The first 8 rows are patterns. Each new row is the sum of 2 different patterns, raised or lowered, with some noise. Before adding, each is slid sideways (what falls off one end comes back at the other), maybe read backwards, and multiplied by a number that may be negative. Names go in the order of the patterns.
Known rows, each followed by the names of its patterns:
[ 15.8  -0.3   9.8   5.9  -6.8  -8.2   3.6   7.3  -1.3   3.7 -27.6  -2.3
 -12.1  -0.2   5.9   5.6  16.7  27.6   6.8   0.9   9.0   5.4  -2.0  11.9
 -10.1  -5.0  -8.5  -1.3  -0.7  -3.3   3.4 -17.8] | (6)
[  5.9  -2.6   8.7   9.5   6.4  -6.6  12.3 -20.5  -1.4   1.8 -13.0   2.4
   5.5  -2.7  -1.6  -0.7 -19.8 -11.7   3.3   1.7  -9.2  -2.7 -14.1 -15.6
   4.5   5.7  -0.5   0.8 -18.1   5.0  -0.4  -1.2] | (2)
[ -1.6  12.6 -14.9   5.3   4.7   6.1  13.5   6.2  -8.1 -13.3   7.5   8.2
   4.5  -7.8   2.5   5.3   1.5  -4.1 -14.6  -7.0  -2.5  18.0  -1.4 -24.8
  -2.2   2.9 -22.5   6.7  -0.7  -4.1  27.1  -2.8] | (3)
[-13.7   0.5 -15.1  14.4  13.1  13.8   8.4  -7.3 -18.3   0.2  -8.6  -2.5
 -10.4  11.2  -1.3  27.6   7.5  16.0   0.9   3.1  -4.4   3.1  16.4  16.5
 -14.5   2.0  -2.7  -1.7   2.9  -4.1  -9.2  13.1] | (1)
[  5.9 -27.6  12.0   4.6  -3.5   4.3  -3.6   0.2   5.5   1.7   6.3 -15.9
  -7.7   1.0  -0.3   1.1   0.6   1.2 -10.3  -7.4   1.9  -1.8   4.0   6.3
  21.2 -14.0  19.4  -5.4  20.5   9.2  11.7  -2.6] | (5)
[  5.8 -15.6 -11.7  -3.3  -3.6   1.1  -1.9  13.6  -3.7   9.6 -10.3   5.5
   0.7   1.0 -27.6  -0.2 -13.4 -11.3  -6.1  -1.6  -6.4   8.0   3.8 -27.6
 -10.9 -19.3   8.8  -2.7   5.2  -1.0 -15.6   4.5] | (7)
[ -6.0  -8.9 -13.0 -12.4  -0.9 -18.0   2.3   3.3  -0.1   4.5   4.1 -12.5
  17.0   6.7 -13.6 -21.2  16.6  -7.9   7.4  23.9  -9.3  -2.7  -0.2 -10.0
   3.3   1.3   8.8   2.8   0.3   2.6  -4.6  -3.4] | (0)
[ -2.6 -14.4  -0.1   8.4 -12.3  -1.6   8.9  -1.0   1.2  -4.0  -0.3  16.1
   0.2 -26.7  -0.9   4.1  12.3  -1.9  -5.8 -18.0  10.4 -22.5  -2.9  16.5
 -15.5   6.3  -2.2  -3.6   9.1  15.7   9.0   2.0] | (4)

New rows, each followed by the names of its patterns:
[-18.4  -8.6   5.1  19.1 -24.9  -6.3 -12.2 -21.6   0.5  -3.0 -13.7  -1.2
 -22.6  -4.1 -17.5  -3.3  -4.6  -3.5  -2.1   6.3   3.2  -2.4  -0.8  -3.3
 -10.5  15.8  -8.2   0.1 -10.2  -4.3  -4.5   2.4] | (1) (0)
[-4.5 18.7  8.7 39.9 19.1 30.0 22.6 33.2 23.8 14.6  3.0  6.3 20.4 35.7
 27.4 24.1  9.4 22.3 20.9 22.3 18.0 16.9 23.9 34.2  7.8  8.4 15.2 21.8
  9.4 19.9  1.9 18.4] | (1) (7)
[ -9.1  -0.7   5.8   3.7  20.4   8.8 -17.0   6.2  -5.7   9.8   5.1   9.8
   8.2  -2.9   3.8  10.8   8.8  -0.6   2.4  -0.5   9.2   9.0  25.9  -0.7
  24.8   0.3   3.6  14.9   5.9 -12.1  10.1  -7.0] | (7) (4)
[  1.2  14.9   8.9  13.1  19.4   4.8  -5.2   5.6   7.5  18.1  18.0  -1.9
   1.7  -1.6   9.4   3.8  -4.1   2.4   7.5  -0.8  21.3  -6.9   2.2  -7.9
  -4.9  -2.9   0.8  -8.4  16.4 -26.2   2.6   1.6] | (3) (5)
[ 4.4  3.0 29.1 20.5 28.6 10.1 27.1 20.4 25.9 19.7 22.3 14.7 31.1 10.5
 11.0 17.6 28.3 16.3 17.7 10.7 20.5 -3.8 22.1 10.2 26.9 21.0 33.5 18.7
 36.9 36.2  5.7 11.5] | (2) (1)
[  9.1 -17.6  -3.8 -14.8  18.3   2.0  -3.5 -11.4 -19.7  -8.9  13.5 -11.7
   0.9 -12.6   4.3   2.3  -3.9   9.6  -1.8   3.6   3.3  -8.8 -12.9  -3.1
 -15.7  -2.7  -9.9 -21.8 -10.3 -22.1  -3.3  -4.4] | (1) (7)
[13.7 11.2 -0.2  9.3 -6.0 17.4  8.7 16.1  3.0  8.0 20.9  7.5 20.4 16.2
  0.3  0.0  8.2  9.9 24.0  9.9  1.1  3.8  7.4 10.8  9.2  6.5 14.0 28.4
 -4.3 21.8 13.0 23.8] | (5) (4)
[ -6.4  22.1 -20.2  -0.3 -17.2 -16.4   0.5  -4.3 -38.0  -8.4  -2.2  -0.9
   7.6 -12.3 -23.6  -2.5 -32.9   5.4  22.5 -19.8   8.0 -10.8 -13.7  12.9
  26.8   1.5  -3.2  -5.7 -26.0  -9.1  12.2 -19.6] | (2) (4)
[22.4  7.8 12.9 13.5 12.7 28.7  9.0 23.5 14.9 -6.1 16.5  7.1 11.6  6.8
 17.3 -6.9 38.0  1.6 10.5 34.9  2.6 12.3 13.3 13.3 19.1 40.8 29.2 11.6
 10.9 13.9 16.4 31.0] | (2) (4)
[ -6.2 -15.9 -13.2 -19.6 -24.5 -11.5  12.8 -24.1 -12.8  -7.6 -26.6 -10.6
 -14.9 -41.0 -15.1 -12.1 -23.8 -24.4 -26.7 -19.9 -15.9  -9.6 -12.5 -16.7
  -6.2  -7.7  -7.1 -28.0 -19.3 -13.6 -12.7   4.4] | (3) (0)
[  4.6 -13.0   2.7  -6.4  16.3  -1.6  -4.9   7.9   3.4 -14.0   3.4  -6.3
  -7.2   4.2 -16.8  -2.4  17.4   7.7   1.5  -8.3  -2.9  -7.6   3.6   7.2
 -11.2   2.9  12.9   4.5  -7.0  -6.7   5.0  21.0] | (3) (4)
[  6.0  11.6   7.9  24.0  28.3  -1.1 -17.7   1.6   1.5  29.6  10.0  -1.9
   1.1  28.1  -1.2   0.0 -13.3   9.5   2.0  -4.5 -11.6  14.5   0.3   0.3
  -4.5  -4.9   6.2  -2.4  -2.6   8.4  15.1 -18.5] | (7) (4)
[-14.2  -7.9   3.6  -6.9   0.3  -7.4 -17.3  -0.3   5.9 -14.3 -10.9  -6.7
 -11.5  -7.2  -1.1  -1.2  -6.5   8.2 -18.6  -2.1  -9.3 -11.0 -24.0  -5.8
 -16.8 -11.0  -8.8  -9.8  -0.4  -3.9  -4.5 -23.0] | (2) (7)
[ 33.6   4.0  17.4  33.6 -14.5  15.1   5.3  -6.4  32.0   3.5  15.0  16.0
 -13.8  11.2   0.8 -18.5  -1.2  14.5  -6.8 -11.1  -7.6 -13.3  10.5  13.8
   8.9   3.1  14.5   3.0  27.6  -0.2 -13.7  -8.7] | (3) (0)
[  8.8  13.5  19.9  22.6  31.0  -7.0   6.5  17.6   1.7   3.8   4.8 -22.1
  11.8  12.5  27.5   6.5  12.0  16.1  34.8  11.4  19.4  13.6   5.7  39.8
  14.8   2.3  -4.5  18.0 -13.1  27.1  -5.9  14.4] | (6) (7)
[38.2 38.0 19.4 35.4 34.5 33.8 39.2 22.6 14.2 36.6 40.6 22.0 28.3 34.0
 28.6 20.5 26.3 21.2 44.7 24.1  9.7 27.2 47.8 36.1 34.1 30.1 18.9 36.0
 16.0 18.5 36.8 34.3] | (7) (4)
[ 5.6 -1.3  2.3 17.6  4.6 -0.5  5.7 -2.9  6.2  8.0 -5.1 18.5  8.0 -7.0
  8.3  0.8  3.2 17.9 -0.2  0.8 -1.1 -0.7  1.9  2.3 -9.3 -4.0 11.5  0.4
 -3.8  3.7 -3.3 11.1] | (6) (4)
[-53.7 -29.5 -25.9 -15.9 -41.4  -6.8 -41.9 -18.5 -26.0 -29.8 -15.3 -14.4
 -24.0 -23.0 -20.3 -14.5  -7.4 -13.7 -17.2  -9.8 -19.8 -35.3 -11.5 -23.6
 -37.7 -17.3 -33.9 -29.4 -32.7  13.9 -23.5 -19.1] | (5) (4)
[-34.5 -13.4  -9.1 -10.6 -21.5 -33.9 -46.6 -12.1 -15.8 -31.0 -21.6 -15.6
 -20.8 -13.8 -34.2 -13.4  -7.7 -11.9 -54.8 -30.8 -27.6 -15.0 -18.8 -15.2
 -38.0  -5.9 -40.5 -18.1 -12.7 -34.0 -34.2 -28.7] | (1) (4)
[  3.1   1.9  17.9  -2.7   2.3 -10.9  -2.3  21.3   5.0  -1.5  17.9  -3.9
  -6.7  -0.8 -18.1   4.6  -0.1  -8.6   7.0  -9.8   1.1  -0.5  -9.0  -3.7
  -0.2  12.5  -5.4  -4.6   1.1   5.6   4.7   2.6] | (2) (3)
[  6.6  -2.1   8.8   4.0   1.6  14.4  -8.6  -7.6  -1.2   2.8  13.7  -9.3
  -3.4   2.2  -8.5   9.0  11.3 -11.9 -16.2   3.7   2.2   2.8   9.2  14.1
  -7.6  10.6  -0.3  -9.0  16.7   0.3  -1.6  12.8] | (2) (7)
[-11.0   7.5 -12.1  -5.5  12.1   1.6   9.2   1.9  -3.2  14.9 -19.8   1.7
 -18.7   3.8 -13.2  -8.6 -10.9  -0.3 -31.2  -6.7  -9.7   4.6  28.3   9.3
  10.6  16.8  -0.1 -14.6 -30.2 -41.7 -21.5  12.1] | (6) (1)
[-35.0 -38.7 -23.5 -37.1 -41.0 -29.5 -28.9 -31.3 -25.7 -32.8 -27.7 -21.9
 -18.3 -29.4 -33.3 -34.7 -30.4 -25.6 -10.6 -35.9 -23.5 -31.5 -26.4 -28.4
 -23.1 -42.8 -35.1 -34.5 -30.2 -13.3 -24.8 -21.8] | (6) (1)
[  7.9   4.7 -14.3 -30.6   2.6 -23.4  13.5  13.5   0.2   2.2  33.6   2.5
  -3.3   7.4   1.2  -3.3  22.6 -10.8   2.8   0.9   3.9   2.5  -1.6   4.4
 -19.2  13.1  -2.7   1.4   4.1  -9.1  -2.7   2.4] | (6) (0)
[-12.8   8.7  -4.9  10.7  47.2  -2.7 -12.5   4.9  -1.7   6.4   7.3   5.5
   8.3  15.7  -0.7   0.8  13.7   1.0  -3.1 -13.5 -19.2  -4.6  -9.2   8.4
   2.4  17.5  -5.9  10.5  13.7   9.5  25.2  -1.9] | (0) (4)
[21.1 -0.6 15.6 -1.6  7.5  1.4 -2.0 -3.6  5.5  4.1 11.9  9.4  6.0  5.5
  1.5  3.7 15.4 -1.1 -0.9  6.9 -3.7 13.1  3.7 16.9 -2.1  6.2  5.5 -9.0
  5.1 10.9  0.2  6.3] | (3) (7)
[ 32.3   9.8   4.5   6.8   6.6  20.3  24.8  19.4   0.1  27.4  -0.6  17.7
   3.3  -6.3  20.2  27.9  14.6  14.5  14.6 -18.1  11.2  13.5  10.7  26.7
   5.7  -1.2   3.1  -0.9  20.6  10.0  -8.5  -6.1] | (2) (3)
[ -1.1  -8.1   0.3 -12.9 -10.9 -11.4  -3.7 -19.9   4.5  -2.5 -15.4   6.2
  -4.3  -8.9   0.6  -1.1 -10.1  20.9   8.3 -14.5 -16.0  12.1  -7.3  11.6
  20.2 -11.8  -9.5  -2.0 -10.2  11.6  -6.1   0.2] | (2) (0)
[-23.9 -13.3 -36.0 -17.0 -33.7  -0.3 -25.6 -11.0  -6.7 -11.0  -5.0 -22.6
 -27.2 -19.7 -17.8   0.4 -14.4  -6.6 -32.1  -8.6  -7.6 -24.1 -14.8  -8.9
 -17.6  -3.6 -29.7 -26.6  -8.7 -12.2 -31.7 -17.1] | (1) (4)
[ 13.2   2.7 -12.7   5.1  15.4   3.3  13.5   5.1   5.5  29.1   0.4  10.5
   9.3 -10.6   4.9   7.8  10.0  12.6  10.7 -12.3   2.2  10.1  15.5  11.3
  -6.9   1.7  11.1   9.6   0.8  -5.9 -18.3   0.2] | (6) (3)
